Every row belongs to one group in each of 4 separate groupings. Each group adds its own fixed numbers to the row, and there is some noise. The rows also spread widely along 15 directions, which tell nothing about the answers.
Some rows, each with its group in each grouping after it:
[ 1.80 -0.69 -0.67  2.23  0.26  4.69 -3.80  0.98 -1.31  0.43 -2.00  0.38
  1.20  0.02  2.34 -4.67  1.75  1.65 -1.24  2.39  1.62  2.29  1.26 -0.08
  6.05 -0.57]	Z_434 (0) Z_389 Z_109
[ 3.19 -2.27  0.90  2.99  3.06  0.93 -1.17 -5.80  0.50  2.58  0.41  0.59
  0.54  0.08 -1.83  4.51 -1.72  0.73  0.99 -0.14 -0.72 -2.59  1.04 -3.56
  1.74 -2.54]	Z_434 (1) Z_300 Z_365
[ 0.48 -1.83 -2.66  1.49 -2.15  1.17  3.63  1.06 -2.46 -0.65 -0.17 -1.22
 -5.06 -2.91 -5.40  1.05  0.35 -6.99  1.86 -2.45 -1.67  0.74 -3.58  2.12
  1.78 -2.34]	Z_709 (1) Z_271 Z_365
[-1.45  0.64  2.58  1.87 -5.78  2.69 -4.01  0.21  0.82 -0.01 -2.51 -0.55
 -1.20  0.74  2.11 -2.37  2.65 -0.52  3.00 -3.30  2.53 -2.82  0.38 -1.87
  2.69 -0.19]	Z_748 (0) Z_469 Z_601
[-1.17  1.02  0.23 -1.44 -0.42 -0.07 -1.26  2.66  1.00 -0.31  1.02 -0.13
 -3.98  4.20  2.63 -2.18  1.42  3.83 -0.21 -1.00  3.60 -2.98 -2.44 -4.30
  4.51 -0.37]	Z_7 (2) Z_964 Z_944
[-1.09  2.14 -1.09  0.41 -1.37 -1.00  2.57  1.81 -2.81 -1.77  1.90  0.55
 -5.58  0.61 -2.28 -0.81  4.96 -3.67 -1.96 -2.54 -0.22 -4.14 -2.26 -3.10
  3.29 -1.15]	Z_748 (2) Z_300 Z_944
[-3.06  4.83  3.05 -2.42  2.20  0.51  1.21 -3.71 -0.88 -5.00 -1.04 -1.50
 -1.97  0.02 -0.02 -5.11  0.68 -3.01 -0.38  2.58 -5.50  2.99 -2.17  1.14
 -0.67  3.28]	Z_709 (1) Z_389 Z_109
[ 2.01 -4.14 -4.22  1.52  1.82 -0.33 -0.94  2.93 -3.64 -3.65 -0.36  2.43
 -2.31 -0.63 -0.99  0.11 -1.12  0.41 -3.26  2.96 -3.38  2.80 -0.03 -0.67
  1.70  1.76]	Z_7 (2) Z_271 Z_240
[-0.49  4.30  3.63  2.35 -0.57  2.56  5.74 -2.49 -2.40  3.05 -3.18 -2.32
  2.97  2.51 -1.24  0.82  3.44 -2.92  2.27  2.12  2.83  0.81  0.77  1.58
  3.48 -2.05]	Z_298 (2) Z_964 Z_601
[ 0.34 -4.29  0.42 -2.90  8.13 -1.03  0.03  3.31 -2.10  1.25  0.78 -1.07
 -1.49  4.68 -3.86  1.12 -1.13 -0.65 -0.18  3.70 -1.10  0.73 -1.40 -1.26
  4.14 -0.83]	Z_298 (1) Z_469 Z_240
[ 7.20  1.14 -0.62  1.88 -0.25 -0.46 -2.07 -3.10 -0.81  1.48  0.18  1.04
 -2.10 -1.00  2.99  2.32 -0.57  4.04 -0.61 -1.60  1.99 -2.08  3.24 -6.48
  3.10 -0.95]	Z_748 (2) Z_469 Z_601
[-1.15 -0.43  0.83 -0.81 -2.36  1.07 -5.96  1.46  2.52  0.98 -1.42  0.56
  1.78  0.29  6.66 -0.30 -0.72  4.41  0.55 -0.05 -0.64 -0.05  2.78 -0.08
 -2.76  2.87]	Z_298 (2) Z_389 Z_944
[-2.55  0.15 -2.94 -2.62  0.85 -2.66  3.03 -2.53  2.18 -0.56  0.13  1.40
  1.61 -2.49 -1.34 -2.55 -0.66  2.23  0.70 -0.66  1.92 -1.82 -2.61  0.46
 -1.22 -2.99]	Z_298 (2) Z_271 Z_240
[ 3.39 -4.10 -2.17  4.35 -1.94  0.78 -3.21  1.24 -2.68 -0.43  1.75  4.01
 -2.51 -2.60 -2.50  4.60 -0.80  1.40 -1.15 -3.34 -1.08 -1.24  4.08 -0.68
 -3.53  1.13]	Z_7 (2) Z_389 Z_365
[ 2.34  0.11  0.68 -0.65  3.14 -1.30  4.66  0.96 -5.90  3.24 -1.27 -3.24
 -1.90  4.68 -2.93  0.90 -1.05 -4.36  1.89  3.11  0.99 -1.32  0.79 -1.31
  1.60  0.96]	Z_298 (1) Z_389 Z_601
[ 3.31  0.04  2.63 -4.08  5.90  0.20 -3.78 -1.76  0.15  3.29 -0.72 -1.66
  2.75 -1.09  0.17 -2.10 -2.60  3.16  1.57 -0.30  4.60  0.06  2.96  0.22
  2.14 -1.55]	Z_748 (2) Z_469 Z_601
[ 3.48  0.55  0.17 -4.03 -0.59 -4.28  0.25 -2.37  1.69  2.31 -0.63  1.06
  2.24 -1.84  4.67  1.68  1.56  0.75  0.14  1.08 -0.49 -1.68  3.46 -1.34
 -4.00  0.10]	Z_709 (2) Z_964 Z_944
[-0.20  4.65 -0.83 -2.61 -2.36  1.79  3.86 -2.73  5.96  6.09  1.66 -2.21
  0.54 -3.28  3.44  0.27  3.48  0.62  2.56 -0.94  0.91  2.00  0.41  1.40
 -1.84 -3.34]	Z_709 (1) Z_271 Z_240
[ 1.78 -2.18 -0.33  1.75  2.12  2.36  2.73 -1.57 -1.07  2.66 -1.07 -1.72
  0.45  0.55 -1.64  3.85  1.78 -1.74  0.28  3.61 -4.09  3.85  0.05  1.60
  0.83  0.26]	Z_709 (2) Z_300 Z_240
[-0.90  0.55 -0.78 -4.15  5.44  0.65 -4.42 -1.69  0.63  0.74  1.20 -2.13
  0.40 -4.88 -0.77 -3.75 -1.94 -0.19 -0.28 -2.16 -2.36  0.33  0.99  2.58
 -1.38  0.87]	Z_434 (2) Z_389 Z_365
[ 1.40  0.02 -1.08 -2.58  3.32 -5.63 -2.81 -0.48  2.25 -0.12  1.27  2.75
  1.51 -1.85  3.74  5.25  0.54  1.91 -4.07 -0.44 -5.44 -2.62  2.88 -4.03
 -0.86 -0.78]	Z_748 (2) Z_469 Z_601
[-1.87 -0.37 -2.20 -0.14  0.57 -1.28  0.67  3.10  0.84  1.59 -2.31 -0.60
  3.86 -0.46  2.72  3.04 -1.49 -1.24 -1.24  1.07 -1.90  0.68  0.37  1.98
  1.80 -0.22]	Z_748 (2) Z_300 Z_365
[ 3.47  0.69 -1.29 -0.61  2.37 -2.55  1.76 -1.31  2.72 -0.91  2.16  4.20
 -0.16 -2.16 -0.02  5.32 -0.30  2.86 -2.31  0.43 -0.52  2.76  0.84 -0.78
 -0.77 -4.53]	Z_298 (1) Z_300 Z_601
[-2.98  0.20  1.63 -0.58  1.47  3.22  2.45 -2.41  0.81  0.64  1.99  0.72
 -1.05 -0.23 -4.37 -0.99  6.32 -1.10  0.15  0.52 -2.36  1.51 -1.16  2.01
 -2.75 -1.06]	Z_434 (2) Z_271 Z_944
[ 0.09 -0.50 -1.49  2.35 -6.85  0.39  2.73  3.36  3.04  1.21 -0.49  1.36
 -3.22  0.97  1.50  5.30  2.02  0.85  2.32 -2.00  0.77  0.50 -1.46 -0.99
  0.70 -2.33]	Z_298 (1) Z_964 Z_240
[ 1.03  2.28 -3.37 -1.02 -0.28 -0.85  1.01 -4.90  5.40  1.20 -0.28  0.59
  0.90 -4.16  4.05  1.30  0.32  4.45 -0.48 -0.35 -2.70  1.02 -1.65 -1.92
  0.93 -2.37]	Z_434 (2) Z_389 Z_240
[-0.96  5.08 -0.28 -0.48 -1.15  0.02  1.32 -0.71  1.67  5.01  0.92 -0.97
  2.91  0.60  5.04 -2.92 -0.34  1.64  0.50 -1.02  6.41 -5.01  3.23 -1.40
  1.30 -1.44]	Z_709 (1) Z_964 Z_365
[ 0.18 -4.33 -2.46 -0.29  0.97 -2.36 -0.22 -4.07  0.14 -0.60  1.43  4.66
  1.29 -2.08 -2.39 -0.99  0.08  2.77 -0.82 -0.16 -0.74 -3.92  1.05 -0.42
 -5.32  0.11]	Z_709 (2) Z_389 Z_365
[ 0.67 -2.04  4.52  1.15  2.73  2.18 -2.43 -1.43  1.61 -2.26  0.05  2.65
 -0.20  0.65 -2.91  3.18  4.43  1.35 -0.71  0.51 -2.45  3.41 -0.60  0.19
  3.26 -2.56]	Z_434 (2) Z_300 Z_109
[-3.66  0.60  1.11 -1.23  4.18  3.98  0.87 -0.96  1.69  1.63  1.72 -2.22
 -2.05  3.14 -2.12 -2.20  2.99  2.20  0.18  1.06 -1.98  1.75 -2.85 -0.12
  1.45  0.48]	Z_434 (2) Z_469 Z_601
[-3.79 -1.91  1.30 -1.24  1.32 -2.93 -3.06  0.46  0.16 -3.32 -1.48  1.19
  3.15 -0.79 -2.89  0.18 -2.12 -2.87  0.58 -2.05 -1.17 -2.59  0.17  1.53
 -2.16  0.06]	Z_434 (0) Z_469 Z_365
[ 2.60  0.57 -3.16  2.68  3.94  1.91  1.72 -4.32 -3.73 -0.36  0.68 -1.40
 -1.28 -1.49 -3.61 -0.13 -1.88 -1.67 -2.11  1.64 -2.29  0.37 -0.71 -1.17
  1.19 -0.50]	Z_434 (0) Z_300 Z_944
[-5.50  3.92 -1.82 -1.26  2.52  0.76  2.67  1.76  2.75  2.26  2.69 -1.59
  1.73 -0.45 -1.59 -1.13  2.14 -1.66 -1.34 -2.41  1.73 -1.13 -1.92  2.35
  2.54 -4.41]	Z_434 (0) Z_300 Z_365
[-6.52  3.53 -1.18 -1.19 -2.83  0.73  0.20  4.76  2.05 -3.12 -0.16 -0.53
 -2.33 -2.80 -0.03 -2.46 -0.20 -2.20 -0.24 -4.57 -0.54  0.08 -4.18  3.09
  2.23 -1.80]	Z_298 (1) Z_469 Z_109
[-0.98  0.47 -2.52 -4.47  3.52 -0.40  0.29  0.53  3.03  4.71  2.74 -2.79
 -1.42  0.54  2.68  1.10  0.79  2.62 -0.49  0.85 -3.13  0.75 -0.29 -0.43
 -2.44  0.51]	Z_298 (2) Z_300 Z_601
[ 1.53 -2.26 -0.40 -0.22 -0.49 -2.86  2.40 -1.12 -0.52  1.61 -2.94 -2.63
  0.55 -0.22 -3.45  4.96 -1.27 -4.92  3.68 -0.74 -1.02 -1.42 -1.57 -0.03
  0.43 -2.03]	Z_434 (0) Z_300 Z_240
[-2.22 -3.63  2.23 -2.20 -0.60  0.64 -6.11  3.36  2.50 -3.56 -0.38  0.93
 -2.71  1.83 -0.03 -1.64  1.97  0.24  1.50 -1.02 -1.47  1.86 -1.53  0.07
  0.85  1.00]	Z_434 (0) Z_964 Z_365
[ 0.23 -3.69  1.32 -1.42  2.69 -2.28 -1.15  1.39 -1.14 -1.55 -1.35  3.74
  3.42  0.82 -0.84 -1.83 -0.13 -0.33 -0.83  3.11  2.06 -1.05  2.01  1.02
  0.64 -0.56]	Z_709 (1) Z_469 Z_240

New rows, each followed by its group in each grouping:
[ 0.66 -5.92  0.04 -1.67 -1.25 -2.64 -3.16  1.53  0.25  4.02 -1.41  1.58
  2.56  1.97  3.00 -0.32  3.40 -0.74  1.17  0.60  2.34 -6.64  2.27 -2.16
  1.48 -0.69]	Z_709 (2) Z_300 Z_365
[ 1.52 -3.14 -1.01  2.03  0.04  2.18 -1.09 -1.81 -2.90  1.16 -2.66  1.31
  3.28 -1.87 -2.30 -2.86 -0.31 -0.89  1.12  1.94  2.88 -0.75  2.41  1.35
  0.78 -0.72]	Z_7 (0) Z_469 Z_240
[-0.20  1.61  0.11 -0.77 -3.93  2.03  2.75 -0.08 -1.20 -1.28 -2.53  0.02
 -1.93  0.53  2.19 -3.88  4.09 -1.17  1.17  2.89 -0.44  2.95 -1.05  0.88
 -0.04  2.04]	Z_298 (2) Z_964 Z_944
[-3.67  0.95 -0.71  0.46 -2.59  0.08 -0.30  0.98  3.65 -2.01 -0.85 -0.28
 -1.20  0.88  1.58 -1.52 -3.76  3.33  1.74 -2.55  3.00 -1.69 -3.88 -0.23
  1.94 -1.11]	Z_709 (1) Z_964 Z_240
[ 7.25 -2.86  3.90 -4.44  0.59 -3.63 -0.87 -2.68  0.95  0.79 -1.02  0.95
 -1.40 -0.79 -0.71  2.03  0.93 -0.91  4.50  0.56  2.88  0.69  2.24 -1.38
 -0.82 -2.32]	Z_709 (1) Z_300 Z_240
[ 1.45 -1.53 -1.02  2.61 -0.77 -0.50  1.55  2.95 -0.06  1.80  0.50  0.59
 -1.24  2.64 -1.27  5.88 -2.60  1.76  0.70 -0.89  0.16 -0.31  0.88 -1.62
 -1.93  0.57]	Z_434 (1) Z_469 Z_109
[ 4.25  0.33 -4.41 -1.84 -2.94 -3.28 -1.44  2.42  1.22  1.29  0.25  2.00
 -2.74 -2.30  7.14  0.98  1.34 -0.15 -2.07 -0.10 -1.60 -2.04  2.32 -4.74
  2.13 -0.28]	Z_748 (1) Z_964 Z_365
[ 0.30  0.35  1.83 -1.36 -1.74  1.04 -4.68 -0.15  0.31 -3.34  0.23  0.42
 -3.37 -0.64 -0.48 -3.72 -0.67  1.88  2.15 -2.94  2.61  0.68  0.49 -0.17
 -1.88  0.69]	Z_298 (0) Z_964 Z_601
[-0.13 -2.99 -2.52 -0.45 -4.40 -4.59  1.56  1.11  0.54 -2.99 -4.42  3.05
  1.53 -1.58  1.43  0.78 -0.33 -1.11  0.75  0.44  0.61 -1.83 -2.05  0.10
  1.17 -1.03]	Z_7 (2) Z_300 Z_240
[ 0.49 -1.74 -3.41  2.09 -1.22 -0.67  1.12 -1.06  0.14  0.01  1.26  3.49
  0.27  0.68  1.79 -0.19  1.17  2.87 -2.15  1.00  0.37 -2.53  0.85 -2.51
 -1.23  0.60]	Z_709 (2) Z_300 Z_365
[ 0.03  0.88 -2.44 -0.38  1.32 -2.11  0.59  6.35  1.21  4.85  2.36 -1.19
 -0.97  3.52  3.56  4.75  0.30  0.65 -1.73 -0.32  1.35 -2.96  0.88 -3.62
  4.98 -2.69]	Z_298 (1) Z_300 Z_240
[-0.98  1.52  1.79 -2.97  4.34 -1.01  2.11 -4.79  1.12 -2.24 -1.99  0.12
  2.44 -0.72  0.65 -2.04  3.02 -1.30 -1.20  4.52 -4.02  3.51 -1.98  0.98
  2.54 -1.78]	Z_709 (2) Z_271 Z_601
[ 3.25 -1.98 -0.15 -2.63  2.99 -2.10  0.32 -4.38  1.18  0.07 -2.98 -0.20
  0.57 -1.28  1.01  1.00 -2.39 -0.25  1.74  2.94 -1.28  1.12 -2.29 -1.02
  2.99 -2.91]	Z_298 (1) Z_300 Z_601
[-0.56 -0.86 -1.20  0.40  2.13 -0.90  2.71  1.81 -1.67  0.16  0.35 -1.37
 -2.38  3.63 -1.58  3.16 -1.93 -1.35 -0.60  2.48 -4.26  0.67 -0.70 -0.99
 -2.22  3.24]	Z_434 (1) Z_300 Z_109
[-2.72  3.20  3.31 -1.79 -3.45  0.10  0.70  1.10 -1.50  1.82 -4.64 -5.32
  1.74 -0.28  2.28 -0.29  0.10 -7.16  4.72 -0.93 -0.63  0.37  1.39  3.57
 -1.25  3.16]	Z_298 (2) Z_300 Z_365
[-2.84 -0.15  4.92  1.61  2.70  4.81 -3.07 -3.93 -2.58 -3.80 -2.13 -2.69
 -1.01  1.92 -3.85 -3.23 -0.67 -2.95  1.90  1.44 -3.19  2.32 -1.93  1.33
  0.66  2.58]	Z_709 (0) Z_469 Z_944
[ 4.23 -3.23  0.53  0.23  4.12  1.39  0.71 -1.56 -3.48 -1.07 -0.13  3.94
 -1.02  3.59 -1.69 -2.25  3.52  2.93 -2.12  6.16  0.29  1.94  1.09 -3.21
  2.03  0.92]	Z_748 (2) Z_469 Z_944
[-3.56  0.91 -0.50  1.53  4.05 -1.45  5.57 -1.97 -1.01  1.28 -0.84  0.28
  5.19  2.67 -3.94  2.77 -3.28  0.66 -0.12  1.54  0.46 -1.73 -0.04  1.24
 -2.07 -0.05]	Z_748 (2) Z_469 Z_365
[-0.58  2.22  0.56  1.19  5.08  2.00 -0.89 -3.03 -0.60 -3.26 -0.24  1.55
  3.28 -3.03 -1.15 -2.12 -4.04  1.11 -3.09  1.85 -1.05  3.90  1.33  3.36
  0.17 -0.44]	Z_709 (1) Z_469 Z_601
[-0.34 -0.04 -5.42  2.44 -3.95 -0.18  2.41  4.13  2.07  2.04  0.61  1.35
 -0.61  0.00  4.13  4.23 -1.23  2.21 -1.42  1.11 -1.46  1.35  1.02 -0.73
 -2.13  0.57]	Z_7 (1) Z_271 Z_240
[-0.97  1.01 -2.94 -4.67  3.76  0.46 -3.06 -1.74  3.10  2.26  2.64 -2.48
 -2.32 -4.48  2.16 -3.74 -1.38  1.18 -0.25 -1.82 -1.17 -1.78 -1.64 -0.93
  1.72 -2.00]	Z_298 (1) Z_300 Z_240
[ 3.28 -4.70 -1.98 -1.45  6.06  2.32 -3.45 -0.35  0.81  3.81  4.28  1.58
 -2.55  0.53 -0.82  0.01  0.28  5.31 -1.26  2.16 -0.90  0.48  2.06 -3.12
 -0.15 -0.58]	Z_298 (1) Z_469 Z_240
[-2.07 -1.17  0.75 -0.50  2.30  3.35 -1.59 -0.68  5.15  2.87  2.12  1.42
  0.96 -1.26  0.23  2.40  4.17  1.88 -1.15  0.61 -3.63  2.58 -0.27  1.74
  0.24 -2.96]	Z_434 (1) Z_300 Z_109
[-0.21 -2.24 -2.90  4.57 -2.83  1.08 -2.45  2.18  1.76  1.92 -1.76 -1.18
  1.74  0.74  3.40  5.78 -3.40  1.39 -0.43 -0.95 -1.70 -0.42  0.06 -0.22
  1.44 -0.62]	Z_709 (0) Z_300 Z_601
[-0.15  2.64 -1.02 -3.58  1.24 -1.76  0.87  2.97 -1.15 -2.44 -0.09 -2.66
 -3.77 -2.12 -0.38 -0.31  0.02 -4.36 -0.77 -1.51 -2.65  2.12 -2.42  1.42
  1.41  0.65]	Z_434 (2) Z_300 Z_944
[ 2.45  0.68  0.85 -0.25  2.44 -0.02  0.25  1.12 -3.87  1.60  0.62 -0.49
 -1.19  3.11  1.10 -1.07  0.84 -1.30 -1.50  3.44 -0.42  0.02  3.77 -1.22
 -0.17  2.82]	Z_709 (1) Z_389 Z_601
[-4.03  1.67 -3.20 -1.75  1.10 -1.46 -2.21  4.68  3.42 -0.73  1.36 -0.64
  1.86 -3.17  3.19  1.53 -2.88  1.59 -3.03 -2.73 -1.91  0.94 -0.16  3.55
 -0.57 -0.10]	Z_709 (2) Z_300 Z_240
[ 5.83  0.03 -0.88  2.41  3.05 -0.62 -4.72 -1.57 -2.67 -1.23 -0.21 -2.13
 -2.19 -0.57  2.53  3.36 -6.66  2.30 -1.80 -1.27 -1.19 -0.25  1.86 -4.12
  3.29  1.52]	Z_709 (2) Z_300 Z_601
[-1.45 -0.62 -1.14  0.36 -4.94  0.73 -0.06  4.39  1.07  2.60 -1.22  0.21
  0.16 -2.72  1.17  2.88  2.33 -3.33  1.17 -1.65 -2.26  0.68  2.24  3.65
 -2.70  0.43]	Z_748 (1) Z_389 Z_240
[ 5.37 -2.36  2.19 -3.20  0.19 -2.81 -0.48 -1.62  0.97  1.16 -0.45  4.04
  1.06 -3.04 -0.55  3.32  2.83 -0.97  1.09  1.06 -0.71  1.43  4.85  0.44
 -4.77 -1.54]	Z_748 (1) Z_469 Z_601
[ 2.51 -1.08  1.03  1.68  2.45  0.30 -3.04 -0.69 -2.53 -2.51 -0.93  0.89
 -0.32  2.76  1.06 -0.36 -0.39  0.69 -1.92  2.68 -1.25  0.94  1.56 -3.31
  3.15  1.04]	Z_709 (0) Z_469 Z_601
[ 0.92 -0.21 -4.15 -0.48 -1.94 -2.58 -0.54 -3.90 -0.72 -0.73 -0.24  1.44
 -0.09 -3.71  2.16 -4.28 -0.25  1.04 -0.74 -0.77  0.22 -5.44  1.14 -3.70
 -1.92  1.09]	Z_434 (2) Z_271 Z_240
[-3.66  3.66 -2.19  0.18 -3.99 -0.22  4.34  1.66  0.14  0.97  1.74 -3.22
 -5.30  1.88 -0.74 -2.93 -1.19 -1.18  2.61 -4.29  4.37 -5.06 -3.44 -1.62
  0.08  0.22]	Z_709 (1) Z_300 Z_240
[-0.56 -0.67 -2.77 -3.72  6.06 -1.33 -0.73 -1.77 -0.48  1.28  1.05 -1.70
 -0.23 -0.40  0.60 -1.39 -2.16  2.06 -1.45  2.71 -4.91  0.32  0.26 -0.78
 -2.60  2.91]	Z_298 (2) Z_389 Z_240
[ 1.87 -1.13  4.08 -1.20  4.23 -2.21 -4.57 -1.35 -0.08 -1.09  0.08  2.36
  1.79 -0.30 -1.54  2.99 -3.46  1.84  0.09 -1.12  1.14 -1.86  2.88 -0.76
 -1.32 -1.58]	Z_748 (1) Z_389 Z_944
[-1.07 -2.28  0.01 -1.00  0.46  0.05  1.67  2.61  0.90 -0.17  0.56  4.01
 -0.61  4.17 -0.46 -1.55  2.18  3.26 -0.56  2.68  2.90 -0.66 -0.76 -1.30
  0.15 -0.80]	Z_748 (1) Z_469 Z_944
[-0.92 -2.72 -1.96  2.77  1.10  2.25  2.39 -0.02 -3.93  0.42 -2.31 -0.28
  0.12  1.79 -2.95 -1.62  0.72 -1.16 -0.36  3.15 -1.23 -0.61 -1.04 -0.42
  2.81  1.56]	Z_748 (2) Z_469 Z_240
[ 2.48 -2.37  1.54  2.50 -4.07  1.95 -3.77  1.00 -2.86  0.56 -2.80 -2.14
 -2.63  0.00 -0.09  0.58 -0.85 -1.20  3.76 -2.40  1.13 -1.02  2.02 -1.33
  0.60  2.43]	Z_748 (2) Z_271 Z_240
